There are 4 ways to turn a row about zero (a turn may also mirror it). The second row of each pair is the first, turned, with some noise. The first 40 pairs use one turn. New pairs use 3 turns, one after the other, and a turn may come again.
Known pairs, each followed by its turns in order:
[-39 -20 -11 -16   2  24  -4  25 -30]
[ 12  -7  28  12   6 -42  15  24  26] -> K_898

[  3 -28  17  14  17  17 -10  -8  -8]
[ 12 -17  -5  32   4  -3  15 -10 -14] -> K_737

[ 11  -1 -10  -1  -9 -15  -5  17  -8]
[-16   1  -9 -16  -1 -11  -2  -4  12] -> K_898

[  5   4  -7 -42   2   4   8 -17  -8]
[-14  -3  -5   3 -16   8 -34 -24  10] -> K_288

[  7 -12   8   1  -4  -1 -28   7   1]
[  8   8  -6  11  17   9  -9  11 -17] -> K_288

[ -8 -29   3  -3  19   8  -3 -32   8]
[ 16  14 -31   4  -5   0 -12  10  29] -> K_288

[16 -4  1 45 -3 18  4 -2 11]
[ -2  30  -7   7  37  12  -4  -9 -12] -> K_898

[ 10  16 -12  -6  15  48   2  21  48]
[  3 -25   9  37  34  18   9 -45  15] -> K_898

[ -5  -1   5  21   6  48  -4   2 -10]
[  1   7  12  -1 -13 -48  15   4   9] -> K_445

[  7  -5  11   1  20  -4 -30  -6  10]
[  5 -16   0  20 -25 -12   5   0   6] -> K_737

[ 10  -3 -14 -48  20  -8  16  -3  -2]
[ -5 -32  16  -8 -13  32   9 -22 -18] -> K_445

[  8  -9 -48  -9   8  -8  -8   7  26]
[ 27  -4  21  -5  -4  14 -21   5  40] -> K_737

[  5  14  -6  24  48  -2 -13   0 -24]
[ 34 -31 -20 -16  13 -21  22  -5  14] -> K_445

[21  2  8  0  9 -1 12 -4 -6]
[-5  1 15 -8  5  9 -6  1 17] -> K_288

[  5 -29 -45  -1 -21   0   1  25   7]
[-44  -7  -6   0  25 -12  20  10  25] -> K_898

[ -9   1  22  -9  -4  39  13 -18  -2]
[ 35  -8   3  17   9  -3  19   1 -23] -> K_898

[-11   0  -2  -4  -9  -4  13  18   0]
[ -8   6   6   3  -7  -1  15 -14  -9] -> K_288

[48  0 10 -1 39 12 -1 13  0]
[ 20   1 -30  29 -17  14  20  30  14] -> K_737

[ -5 -19  11   5  48  -1 -16 -16  -1]
[ 16 -21 -21 -38  -6 -19  -5  -9  -9] -> K_445

[  4  -2   0 -37  -1   8  12 -19   3]
[-16   3  -5  11 -20   4 -27 -14  16] -> K_288

[  1  21   4  35   0  23 -12 -17 -11]
[-11 -19 -11 -26  12 -10   4  34   0] -> K_288

[ -4   4   1  -1 -24   0   0 -48   7]
[ 13  34  26 -22   1  15 -16   7   3] -> K_445

[ -2 -16  13   5 -40  -2  16  -3  12]
[-19  41  -2  12  -9   9 -11   4  -4] -> K_445

[ -1   2  14  15   2  -7 -16  -2  20]
[  0  -9  -7   6 -27  -6 -11 -14  -5] -> K_737

[ 0  1  6 -2  0 -6  3  7  5]
[ 3  7  9  2 -1 -1  2 -1 -3] -> K_288

[ -7   8  -3  48 -10 -32  -4   7 -27]
[ -9 -20  16 -25 -22  32  10  -5 -36] -> K_737

[ 10   1 -10 -48   6 -24  -5   0  -2]
[ -9 -29 -18  -8 -38  -2   7   0  18] -> K_898

[-19 -42  19   1  -5  -5  19   5   3]
[ 18   6  12  17  20 -10 -18  -5 -37] -> K_737

[-16  14   0  -5  35   1   1  -2 -26]
[ 30  -1   6   5 -12  -4 -21  15  23] -> K_898

[-2  9  0 11 -5  1 -2  8  0]
[  1   1  -5 -11  -8   5   4  -9  -2] -> K_737

[-43  -2   5  17 -19 -12   1 -37  -5]
[ -3   5  25  -3  -4   5  -9  43 -37] -> K_898

[ -2  22  -5  35  -1  -7  17  -6 -25]
[-10 -17   8 -33  16 -21  20  -3   8] -> K_288

[ -1   0  -3  12   2  -3  -1 -27  -5]
[  5  -9  -8  -9   7 -16  -8   7  16] -> K_288

[-15  -2   4   2 -14   4  40  -7  11]
[-17  21   6   4 -20  12  -8 -20  24] -> K_445

[ -5 -11  -5  -4  -2  16  21   3  15]
[ 10  18  -6   6  19   5 -13 -11   2] -> K_737

[  1  -5  -1   0 -13  27  -5  -4   2]
[ -4  12  18   5 -12 -17   0   9  -7] -> K_445

[ -7 -45 -18   3 -41  23   8  40  11]
[ 57  -1  -4 -26  38  -4 -16 -20 -12] -> K_737

[ -5   1  -4  13   6   8 -10  -4 -26]
[ 15   3   3  -3  14 -19  14  -9   0] -> K_445

[-11   3  32  -5   0   5  10 -27  -5]
[-14  18   5 -36   0   0   4  -5  10] -> K_445

[  7   2   0  26   7  -2 -11   7   2]
[ -6  22   1   2  10   2 -17  -8   3] -> K_898

New pairs. What belongs after each?
[-18 -18 -36   1  -7  29 -10   9  -9]
[ -1  -1  15  27 -16   1  -4  35 -25] -> K_737 K_288 K_288

[-28 -31  -6 -21  25   7   1 -46  -5]
[ 22   9 -60  -3  -4  -6  28   2  -7] -> K_288 K_898 K_288

[ -1  14   0 -16  -5   1  -4  -6  10]
[ -5  -1  -3   1  16   4  -9 -16  -2] -> K_445 K_445 K_445

[-12   6  -8  36   4   2  -4   0  -7]
[ 22  16  -1  11  -3  18   9 -18   6] -> K_898 K_445 K_288

[ -8  13 -17   7  -1  -6   4 -38  -7]
[ 6 -6 11 35 13 19  0  2 14] -> K_737 K_288 K_445

[-15  19 -23  -2  27   2   4  -3  -4]
[-12  18  11  22  10   7 -20  12 -13] -> K_288 K_288 K_898

[-47  45  16   2  -6  15   5 -48  48]
[-43  38  34 -28   0  30 -12  57 -14] -> K_898 K_445 K_737

[ -8   8  16  -9  -1 -12   3 -11  -1]
[ -1  11  -2  13   2 -10  -1 -12 -12] -> K_288 K_737 K_288

[ 21 -16 -21  -2   4   8  15   2   0]
[ 22  17  -7  -9 -14  -8  17  -1   4] -> K_445 K_288 K_288

[  1   7  28  38  25  11 -12  -3   4]
[ -9  -4   0  26  12 -11 -44   0   8] -> K_288 K_898 K_737

[ 17 -12   0 -13   0  -8 -33  19  -4]
[  9  18  -2 -11 -27   0 -19  12  16] -> K_445 K_898 K_737

[-26  28   4 -23  12  34  13 -28   1]
[ -3  17  28 -16  13 -44  22 -12  14] -> K_445 K_445 K_737

[  8  14  48  -2 -12  11   3 -12  -7]
[ 15  -8  22 -27  11  12  -4  22  28] -> K_898 K_898 K_737

[  0 -12 -14  18 -22  -4 -18 -21 -24]
[  6  -7  -5  -4  15  19  36 -11  22] -> K_445 K_445 K_898

[-27 -21   7  10   0  12   2 -11 -42]
[-24  20  17  26  11  -8  30 -15   8] -> K_288 K_898 K_898

[ -2  12  -4  23 -16   5   0 -29 -21]
[ -5 -27  -1  12  -9 -11  18  -4 -26] -> K_445 K_737 K_288

[10  0 30 18 -5 22  4 -4 -3]
[ 34  16   8  -7 -18   2   7  -1   8] -> K_737 K_898 K_737

[ 48 -18  15  -6 -46  -9 -12 -20 -26]
[ -6 -36 -46 -18   9 -16  11 -35  31] -> K_288 K_288 K_898

[ -6   4 -26 -17  -8   0  15 -22  -8]
[-11  17  -7 -10  11  -4 -11  28 -10] -> K_898 K_445 K_898

[ -5 -19 -30  25   5  32  -2  11   5]
[ 31  -5  -5  18 -18 -29 -22   1  12] -> K_737 K_737 K_445

[-20  29  -6  -5 -11  48   2   0   0]
[  4 -10  32  18   8   9  -3  26  37] -> K_898 K_898 K_445

[  2   4 -26 -17  13 -13 -14 -22  -8]
[ 11   8  34  -6 -14  14 -11  11   2] -> K_898 K_898 K_898

[-9 -3  4 -3 26 -1 22 -6 -4]
[  6   7   6  -8  22 -11  14  15   9] -> K_445 K_898 K_898

[-15   4  -8  38   4  48  -5  21 -20]
[ -1   3  34 -40 -28  21 -17  17   3] -> K_288 K_737 K_288

[  5  -5 -40  14  -9 -29  -5 -13   1]
[-34   4 -23  13  -9  -7 -22  23  -3] -> K_898 K_737 K_737

[  4 -20  -3 -13  -1   4   2   3  27]
[ 11   4  12 -32   4  -5   1   0  -2] -> K_445 K_445 K_288

[ 11   0  -1  20 -11   3 -27 -10 -14]
[  5   4  -4  15 -32  -6  -1 -17   2] -> K_445 K_445 K_445

[  3  20 -18   1  -7   4  14  11  -6]
[ 11 -21   4  -6 -14 -18   1   0  -2] -> K_288 K_288 K_288

[ 8 42  6 18 -7 20 22  2  0]
[-10  42   6  12   0  -5  21  -4  25] -> K_737 K_898 K_898

[ 25 -12  -6  -6  13 -27   5 -21   4]
[ 24  21  -4  25  -4  -3 -19  12 -13] -> K_288 K_737 K_445

[-12   9  -3  -1  12  -3   9  22 -22]
[  9 -11  21  24  -9  -2   2   4   9] -> K_445 K_288 K_288

[ -7  -7 -44  -5   6  45  -3  -9  12]
[ 29 -11  17  18  11  19 -29 -33  -8] -> K_898 K_898 K_898

[ 18 -21   0   5 -17  -7   3 -13  18]
[ -7 -26 -18 -11  19   5   2 -10   2] -> K_288 K_737 K_737

[-20 -12   3   7   5 -14  -1  -8  10]
[ -2  -4   5  -2 -15  -2 -16  -6  21] -> K_737 K_288 K_898

[-23 -19   1  -2  12  48   0  -2   9]
[-31  16  19  10  33   9   8 -14 -17] -> K_445 K_898 K_445

[ 24 -22  17  18 -43  -3 -29   5  14]
[  2 -30 -12 -29  11  17 -31  22 -31] -> K_445 K_898 K_445

[ 10  26   7  -3 -38 -19   5 -12 -30]
[ 16  12   6   2   8 -17 -53  -7 -10] -> K_445 K_445 K_737

[  0 -39  -9  10 -13 -41  -4   7 -17]
[ -3   0 -13 -26  -5 -43 -35  -4   4] -> K_898 K_445 K_445

[ 18 -14   1  19  -4  -5 -24  25  13]
[-14  20   9 -21  19  -7 -27  -4  14] -> K_898 K_737 K_445

